There are 5 ways to turn a row about zero (a turn may also mirror it). The second row of each pair is the first, turned, with some noise. The first 35 pairs use one turn. New pairs use 2 turns, one after the other, and a turn may come again.
Known pairs, each followed by its turns in order:
[ 0.49  0.67  0.04  2.16  0.07 -2.08]
[ 1.01  2.17  0.04 -0.57 -2.13 -0.18] => Q25

[-3.41  1.61 -0.09  0.81 -0.29  3.54]
[-0.99  2.53 -1.52  2.35 -1.65 -3.18] => Q559

[-0.88  1.98  0.56  1.45 -1.44 -0.40]
[-0.95  1.32  0.66 -1.85  0.82 -1.49] => Q670

[ 0.78 -3.57 -1.09  1.08  0.22  0.45]
[-0.31 -0.11  2.23  1.94  2.65 -0.21] => Q357

[ 1.03 -0.24  1.04  0.17  0.10 -0.84]
[ 0.53  0.12  0.64 -1.35  0.70  0.30] => Q106

[ 0.02  0.24  1.18  0.61  2.34 -0.10]
[ 0.51 -0.81 -0.72 -0.80  1.93 -0.96] => Q106

[-0.38  0.13 -3.26 -1.31  1.27  1.06]
[-2.44 -1.43 -0.26  2.54  1.48 -0.54] => Q559

[-2.15 -4.18 -0.51 -0.04  0.83  3.17]
[ 0.50 -1.75  0.71  5.17  1.29  1.06] => Q357

[-0.74 -0.09  0.02 -4.18 -1.09 -2.57]
[ 0.35  2.30 -2.96  0.50 -0.07 -3.02] => Q357

[ 1.59 -1.73 -1.93  1.82  0.56 -1.19]
[ 1.66 -1.15 -3.07 -0.31  0.74 -0.30] => Q670

[-3.67  0.41 -0.63 -0.44  0.57 -2.07]
[ 2.90  1.88 -0.30  1.15 -2.05 -0.29] => Q357

[ 0.06  0.56 -0.28  0.37 -0.42  0.08]
[-0.12  0.29 -0.02 -0.90 -0.11 -0.10] => Q670

[-0.07 -0.08 -0.21 -0.09 -1.03  0.75]
[-0.42  0.99 -0.07  0.23 -0.49  0.23] => Q106

[ 1.18  0.40 -0.90 -0.55 -0.59  1.58]
[ 0.36 -0.96 -1.00  1.65 -0.18  0.17] => Q559

[ 0.62  1.88 -0.73 -0.52  0.10  0.15]
[-1.91 -0.77  0.24 -0.29  0.00  0.22] => Q106

[ 3.91 -4.18  0.33  0.56  2.07  0.87]
[-0.82 -2.73  2.43  0.70  4.49 -1.73] => Q357

[ 0.11  1.20 -0.20  0.31  0.13  4.18]
[ 2.20  1.96  1.58 -0.74 -2.40  0.50] => Q670

[-1.88  1.81 -0.06 -0.84  2.35 -1.18]
[-0.22  2.46 -2.33 -0.02  1.66 -0.72] => Q25

[ 0.16 -1.17 -1.28  1.35 -0.32 -0.92]
[-0.42  0.94  1.77 -0.25 -0.84 -0.13] => Q25

[-0.79 -0.27  0.99  0.98 -0.25 -2.49]
[ 0.67  1.15  1.72 -0.34 -1.56 -1.44] => Q357

[0.87 0.02 2.16 1.05 1.88 2.86]
[-1.03 -1.12 -1.98  0.55 -0.26  3.46] => Q25

[ 0.34  0.13 -0.36 -0.54 -2.09 -1.14]
[-0.31  0.30  1.10  0.08 -1.51  1.64] => Q106

[ 0.41 -0.64  0.18 -0.16 -2.49  0.03]
[-0.05  1.51  0.30 -0.17 -1.51  1.33] => Q106

[-0.86 -0.89 -0.89  1.33 -3.33 -2.40]
[-1.68  0.92 -2.18 -1.47  3.30  0.67] => Q670

[ 1.73  0.07 -0.38 -0.76 -2.40 -0.46]
[-1.56  0.29 -1.57 -1.71 -0.76  1.50] => Q670

[-0.19  0.07 -0.18  1.32  0.39  0.68]
[-0.32  0.62  0.02 -0.39 -0.33  1.47] => Q25

[-0.94  0.45 -0.84  4.18 -4.18 -1.66]
[ 2.00  1.27  2.93 -4.49 -2.38  0.19] => Q25

[-0.30 -0.10 -0.54  0.45 -0.80 -0.62]
[-0.60 -0.23  0.21 -0.24 -0.92  0.62] => Q559

[-0.71 -1.87 -1.08  1.46 -0.18  0.75]
[-0.96 -1.46  0.73 -0.20 -1.29 -1.65] => Q559

[ 0.81 -1.62 -1.54 -1.35 -1.03  0.16]
[-0.79  1.21 -0.63  1.29  2.15 -0.21] => Q357

[-0.37 -0.22 -0.04 -1.53  1.60  1.22]
[ 0.80 -0.72  1.46  1.34 -1.01  0.82] => Q670

[ 1.91 -0.75  3.56  0.05 -1.18 -0.37]
[ 0.64 -2.74 -1.67 -0.07 -2.99  0.09] => Q25

[ 3.04 -0.47 -0.60  1.24  1.16 -0.02]
[ 0.55 -2.67 -1.51 -1.02  0.88  0.37] => Q559

[ 4.18  0.13  0.29 -2.94 -0.35 -1.05]
[-1.18 -0.63  1.77 -4.12 -1.91 -0.49] => Q106

[-0.96 -0.61  1.21  0.81  0.81  0.68]
[ 0.44  0.80  0.29 -0.95 -0.03 -1.81] => Q559

New pairs, each followed by its turns in order:
[-1.22 -0.74  1.27  0.64  0.80  0.10]
[-0.36  0.21 -0.81 -1.97  0.03  0.23] => Q670 Q559

[-0.07 -1.39  0.58  2.96  0.14  2.68]
[ 2.32 -0.52 -0.66 -3.49 -0.48  0.76] => Q106 Q357

[ 1.04  1.92  0.61 -1.14 -1.58 -0.13]
[-0.62 -0.12  0.69 -0.77  2.54 -1.00] => Q25 Q357

[ 0.49 -0.26 -0.98 -0.76  0.55 -2.69]
[ 0.85  1.21  1.74  2.14 -0.89  0.45] => Q559 Q670

[ 1.08 -0.54  3.30 -1.00 -2.68  0.69]
[ 2.69 -1.71 -2.56  0.16 -0.50  1.93] => Q559 Q559

[-1.27 -0.31 -0.34  0.28  2.75  0.53]
[ 1.40  0.17  2.29 -0.83  0.90 -0.35] => Q25 Q670

[ 2.15  0.19  1.26 -1.58 -0.35  0.47]
[-0.67 -1.39  0.91 -1.26  2.17  0.48] => Q559 Q357

[-2.19  1.18  4.18  2.53 -0.42  0.31]
[-1.96  0.02 -0.63  0.63 -4.80 -1.86] => Q25 Q106

[-0.87 -2.08 -1.00  1.82  0.45 -1.18]
[ 1.98 -0.31  0.91 -1.23  1.98  0.43] => Q670 Q357

[ 0.74 -0.98 -0.78 -0.46 -0.65  1.45]
[ 1.52 -0.76  0.53  0.38 -0.19  0.93] => Q357 Q357

[-0.65 -1.02  0.02  4.18 -0.56 -0.60]
[ 1.72 -2.98 -0.94 -1.17  1.87 -0.88] => Q25 Q25

[ 1.44 -1.52 -0.32  0.59 -0.43  1.62]
[ 1.55 -1.76  0.92  1.11 -0.84  0.26] => Q357 Q357

[ 0.06  1.35 -0.23 -2.67 -2.08 -1.09]
[ 1.92  2.05  1.18 -0.47  2.12 -1.29] => Q357 Q25

[ 2.32 -0.02 -1.40 -0.13 -0.56 -0.09]
[ 0.44 -0.15 -0.32 -0.84 -0.06  2.61] => Q670 Q670

[-2.27 -1.03  2.89 -0.39 -3.47  0.26]
[ 1.17  0.65  1.25 -4.81 -1.07 -0.53] => Q357 Q25

[-0.31 -0.07 -0.07  0.13  2.45 -1.57]
[ 0.58 -1.84 -1.88 -0.49 -0.05 -1.07] => Q559 Q106

[-0.17  0.63  0.91 -0.70  2.67  2.42]
[-0.53  0.07  1.36  1.97  3.00 -0.14] => Q357 Q357

[ 0.50  0.54 -1.89 -0.01  0.80 -0.70]
[-0.88  0.71 -0.64  1.33  1.33 -0.83] => Q106 Q670

[-2.72  2.86  1.11 -1.90  0.49  3.28]
[ 3.50 -1.64 -1.35  0.56  3.53  0.54] => Q25 Q357

[-0.09 -1.35 -3.55  0.97 -3.02  0.26]
[ 0.78 -2.62 -0.74 -1.48 -2.29  2.71] => Q357 Q357

[ 0.60  0.07 -2.83 -0.29 -2.71 -0.50]
[ 1.03 -1.26 -0.41 -3.42 -0.57  0.69] => Q106 Q25

[-0.16  0.03 -2.65 -1.42 -2.05 -0.09]
[ 1.69  0.75  0.44 -2.61  1.84  0.18] => Q25 Q559

[-0.61  2.51  0.08  0.80 -1.46 -0.57]
[ 0.11 -1.79  0.48  1.67 -0.47  1.89] => Q106 Q357

[ 2.86 -1.65  0.52  0.61  0.71  0.22]
[-0.81  2.68  1.03  0.02  0.99  1.51] => Q670 Q357

[ 4.18 -0.24  0.25 -0.14  1.09  0.00]
[-0.66  0.47  2.69 -0.07  3.13 -0.67] => Q357 Q559

[-0.92  0.25  1.60  1.56  0.67  0.07]
[ 0.38  1.27 -1.84 -0.92 -0.11 -0.89] => Q559 Q357

[ 2.08 -0.50 -0.72  4.18 -0.11  1.20]
[-0.16 -1.09 -2.22  0.31  1.98  3.91] => Q559 Q670

[-0.40 -1.65 -0.19  0.41 -0.24 -0.62]
[-0.11  1.40  1.13 -0.19 -0.52  0.16] => Q25 Q559

[-2.15  0.08  0.14  3.35  4.18 -0.49]
[ 3.79  2.18 -2.88  0.40 -1.03 -2.35] => Q559 Q357

[-4.18  0.17 -0.83 -3.17  1.14 -1.63]
[ 1.82  1.43 -4.85 -0.32  1.27  1.71] => Q106 Q670

[-0.09 -1.31  0.71  0.06  1.24 -0.35]
[-0.02 -0.04 -0.10 -1.08  1.26 -0.99] => Q106 Q357

[-1.85 -0.50  0.08 -0.86 -1.05 -0.21]
[-0.85  0.44 -0.96  0.55  0.27 -1.69] => Q25 Q25

[-0.96  0.41  0.22  0.39 -0.20  1.46]
[-1.81  0.04 -1.05  0.14 -0.17 -0.14] => Q106 Q559

[-1.49  0.08  2.27 -1.20 -1.15 -0.80]
[ 2.57 -0.74 -1.77  0.15  0.00  0.76] => Q559 Q25

[-1.28 -0.92 -1.62  0.16  0.67 -1.44]
[ 0.85 -0.13  0.07 -0.72  0.84 -2.47] => Q670 Q106

[ 0.53 -0.27  2.31  1.90  0.20 -0.55]
[ 1.16  2.44  0.71 -1.30 -0.97 -0.29] => Q670 Q357

[-0.10  0.98 -1.76  2.13 -1.00  1.04]
[-1.12  1.95 -1.17 -1.71 -0.61 -1.49] => Q106 Q559

[-1.75  0.64  4.18 -1.68 -0.62 -0.85]
[ 1.75  1.67 -3.49  0.12  1.54  1.99] => Q559 Q559

[ 1.77 -0.08 -0.54 -0.23 -0.04 -0.49]
[-0.55 -0.98  0.74  1.15 -0.62  0.14] => Q670 Q559

[ 1.36  0.23 -0.99 -1.41 -0.05 -1.55]
[-0.07  0.63  1.84 -1.76 -0.35 -0.44] => Q25 Q357

[-1.84  2.39  4.18  3.26 -1.11  1.24]
[-1.44  3.85 -3.33 -3.34  0.10  0.59] => Q559 Q357

[ 0.48  1.62  2.43 -0.70 -0.41  0.50]
[-0.15 -0.68 -2.45  0.80  0.91  1.16] => Q559 Q559

[-1.88  0.64  1.61  1.84  0.18  0.73]
[ 0.21 -2.60  0.81 -1.28 -1.03  0.08] => Q357 Q25

[-1.36 -0.15  0.04 -0.88  4.18  0.75]
[-0.71 -0.85  2.06  2.91 -2.37  0.72] => Q357 Q25

[ 2.85 -0.56 -1.22  0.25  0.45  0.05]
[-1.11  1.89 -0.26  1.01  1.97  0.59] => Q670 Q357

[-1.05  0.42 -3.87  1.74  0.27  0.64]
[-2.56  1.18  2.37 -0.22 -2.10 -1.34] => Q559 Q559

[-0.31  0.63  1.79 -0.05 -2.59  1.54]
[-0.20  1.62  0.39  2.19 -1.81  1.33] => Q357 Q357

